All groups share one centre, and each spreads out both ways along 7 directions, with some noise.
Known rows, each followed by its group:
[ 13   6  43  -6   5 -22   3  17  31  11 -12 -34  -5] | H
[  6 -23 -21  -5  11 -28  -5 -19   2   3  24  -8  -5] | U
[  2  10 -29   0  21  -5  -3  19  15 -12  22   3  -4] | V
[ -3  13 -24  -1  10  -7  -9  -1   3 -19  -2  -7 -16] | V
[ -8  -1  26 -11 -16   0 -33 -11 -42   5  26   7  -4] | V
[ -6  -1  18  -7  -6 -29  10  23  15   7  12 -13  22] | T
[-22  -1  12  24 -15 -29 -12  -6 -38  -2 -19  -8  -6] | V
[-17  12  -5  -4  -9 -10 -25 -26 -17 -24 -46 -13  -5] | M
[ -7  23 -20 -14   9  -3   6  26  20 -11  42  -7  13] | M
[ -8  -3  -2 -20 -26  18  22 -11 -13  -4 -33  10  -4] | V
[ -6   4   7  10   2 -23   6   5   0  15  25 -27 -11] | U
[-14  11  14 -27  -6 -28 -14  12   8  -2   7 -21   8] | H
[ -3 -11   9  12  -1 -44   4   6  11  29   0 -35  -2] | M
[ -4  15 -19  24  11   4   3  36  -6   7  11  10 -11] | M
[ 16   4  -9   4  11  16  -6 -31  16 -12 -25  -9 -12] | M
[  8  16   7 -23  -3  32   9   2  15  -6  15   0   5] | U
[ 21 -17 -19 -19  17   2 -10 -15  15 -16  -2   7 -20] | U
[ -3  -9   6 -27 -17   5 -12 -14   4  14 -17  -3  11] | T
[  8  12 -19 -28  -3  30  13  -6  16   6  -6  -7 -16] | T
[ 20  11 -14 -16  13  34   2 -13   9 -14  14   2 -36] | U
[  0  -2  23 -40 -15  -5  -9  17   6  16  -2  -1  -6] | H
[  7  12 -20 -17   7   9 -32 -33  -7 -24 -29  -6 -27] | H
[-18  23  10 -25 -30  11  12  13   1  30 -18 -21   3] | M
[ 13  -1  14  -2 -11  17  16 -34  14  16 -27 -25  -7] | H
[ -1  29   0 -11   2   1  28  16  16  -7  24 -27 -16] | T
[ -8   8  -2  10   4   9 -17  13   0 -13 -11  17  28] | T
[-30  20 -11  -4 -26   1   4  23 -29 -10 -50   7  -8] | U
[  1 -13   2  14   5  -4   9  21 -12  -2  16  15 -12] | M
[-16   7  36  10 -19  -7   2  -1 -21  15  -9 -17   4] | V
[ 12   2  19 -35  -6   9  -6  -4  13  17  35 -14   0] | V
[  9   2   5   3  -2  18  13   0  25  27 -12 -13  10] | T
[ 19 -21 -19  -2   6  -4  -5 -16  -7  -5 -21   7 -45] | H
[ 10  -9 -38 -23   7   2  30  13  36  33  44 -18 -19] | M
[  1  17  -5   3   2  20   6  -5  20  -7 -14  -3  23] | U
[  6  -1   3 -19  10 -33 -25  -7  28   9   8 -38   3] | V
[-11   0 -11 -19   6 -28 -25  47 -25 -11   6  18 -29] | U
[  1 -21 -12 -32 -15 -16  16 -13  23   6 -30 -11   2] | V
[-10 -11 -11  14 -11  11  57  10   5  16  21   2  12] | H
[ 13 -24 -24   3  14 -29  -1 -35  -1  -4  31 -17 -30] | U
[ -1  20 -21 -47  -7  10 -23 -10  12  16  -3 -26 -23] | T
[ 17   5  -4  22  20   4  -7  -1   9  -6 -22  -8 -26] | H
[-24  22 -45 -18 -12  11  -8  10 -22   1 -12   2 -29] | M
[  2  13 -13  -7   6  -3  16   1  20  20  12 -36 -28] | T
[-12 -11   7   0  -2 -35 -24   6   3  15  -9 -12  21] | T
[-21  -5 -33   7  -4 -16 -15  -9 -16  15   8  -3   1] | H

New rows, each followed by its group:
[-14  14  12 -13 -17  33   6  10 -15  -5  -8  24  23] | V
[ -7  25 -19 -11   2   5   3   7  30  16   4 -28   6] | M
[ -2  41  18  23   8  -7  22  11  27  16  28 -62 -10] | T
[ -5  -7  15  -9 -13 -25   2  12   0  20  -5 -22 -13] | U
[ -3  35  25   3   2   3 -13   3   5   5  17 -32  -1] | V
[  9   5  21 -31 -14  25  19  -8  20  14  10  -9  14] | U
[-13   2 -12  28  16 -37   2  -3  -4   2  48 -27  -4] | U
[-14  -1 -39 -14  -3  -4   4  15 -16   6  11   2 -32] | M
[-25  29 -27 -15 -10   3 -18   9 -19 -15 -15   2  -8] | M
[-12 -11 -10 -10 -13 -43   2  -7   7  42 -10 -45 -15] | M
[ -6  23  44   7  -8  18  15  31  12  30  35 -10  30] | V
[ 19 -26  19 -14  -5  -4   2   6   5  29 -20  -6 -34] | H
[  6 -24  45 -10  -8 -23  11   3  -4 -14  25  -1  14] | M
[  2 -23  11 -36 -25   7  18 -15 -11 -10 -13  16  -3] | T
[  3  13   5   5  19 -10  -9  24  17   5  26 -19  -3] | U
[ 16 -10  26 -27  -7   8 -31  19   2  40 -24   5 -23] | H
[  4  -1  22 -58 -29  10  35 -12  14 -15  -2 -17   3] | H
[ 18   3   7 -17   4  26   4 -17  39   2   1  -6  28] | U
[-12  16  10  26   6   4 -23  -1 -16 -20 -10  14  22] | T
[ -3 -12  -8  -6 -10  -1  24   7  10   8  -9   2   7] | V
[ -3  -2 -24 -13   9 -17   0  -6   7 -13  17  -6 -10] | M
[ -3 -12 -23   4   8 -22   6  13  12   1  -3   1   2] | V
[  2  38  -1 -20   0  37   2  -4   4 -18  -3 -13 -18] | V
[ -3   0 -17 -27  -7  -6 -18 -23 -22 -10  -3 -11 -32] | T
[-14   4 -17 -40 -18  -2   7   1 -10  -9  12   5 -13] | M
[ -5  11  17 -24 -16  16   4  13  10  11 -34   0  21] | U
[-15 -16  45  -9 -26 -35  -2  -8  -9  10  -4 -14  24] | T
[ -1  11 -34   2  11 -23  10  -4  27 -19 -32 -25 -15] | V
[ 16   5   3 -10  -2  15  35  -5  29  18  10 -30 -30] | V
[ -4 -23  22  -6 -16 -39 -27 -21  -4  34 -20 -26  11] | T
[-20 -12 -11 -13   4 -57 -26  20  -2  -3   9  -8  13] | T
[ 19 -19  -7 -23  13 -16 -22   4  19  -3  -1   8 -11] | U
[ 18  18   5 -15  10  32   6  -1  26  -2   3  -9  -5] | U
[ -9  11 -25  40  20 -29   6 -16  -5  -3  23 -35 -11] | U
[  2   6  -3 -34 -12  13  10 -13  16   0  -3 -12   2] | M
[ 33  -1 -13 -11  29  15  -9 -14  29  -6  21  -7 -23] | U
[ 17   6 -16 -14  14   3  -3  -5   9  -2  33 -12 -32] | V
[ 12 -11 -17 -18   0   1   6 -23  -1  -2   6  -7 -23] | U
[-10  -1  34  -7 -22 -14  -8 -10 -19  18  -4 -17   6] | V
[ 16  -8  31 -23  -1 -10 -15  19  15  19 -19 -11 -19] | H
[ -3   5  21 -29 -22   2   9  13  -3  13 -41  -6 -16] | U
[ 14   7 -15 -33   5  -4 -15 -21  24 -12  -8 -21 -19] | V
[ -9 -16 -14 -27  -5 -11 -27   4  14  16 -18   8  18] | T
[  7  -7  18 -34  -8  -8   3  13   1  14  24  -8 -24] | U
[  6  17   2 -20  -7  26   0 -20  15 -16 -23  -7   4] | M
[ 14 -16 -13 -29  -4   6  47  10  27  14   2  -9 -15] | T
[ 11  -2  -1   3   4 -19  47   5  23  20  18 -45 -32] | T
[-23   7   3 -23 -22   8  10   7   2  23  19  -3  31] | H
[ -7 -11  -6  -9 -10 -13  11 -19   3   6   6  -7   3] | U
[ 17  -8  23 -42 -16  -4   0 -24   9   2 -25 -19 -20] | H
[ -8  18  16  10 -19  -6  32 -13   4   4 -41 -40 -13] | V
[ -4  29  -3  19  15 -11  19   8  23 -39  12 -19   7] | H
[ -8  13 -27 -40 -19   1   0 -26  27  23 -32 -42 -10] | M
[  4 -11  19   2  -6 -10  59  30  25  -1  14  -1  14] | T
[  3  -2  11 -52 -13   9   0  22   5   5  15  11  -9] | U
[-14  25   4  13   6  -7 -28   2  -8 -10   7 -12  10] | T
[  8  30  31  -2  14 -26  -2  -4  34 -25 -10 -45   2] | H
[  2 -10  -2 -14   3 -35 -22 -13   1   6  17 -20 -18] | V
[  6 -22 -17 -13   0 -16  -4 -23  -1  -3  -1  -2 -17] | U
[ 13 -18 -22   9  22  -5   7   4  -3 -21  28  19 -19] | M
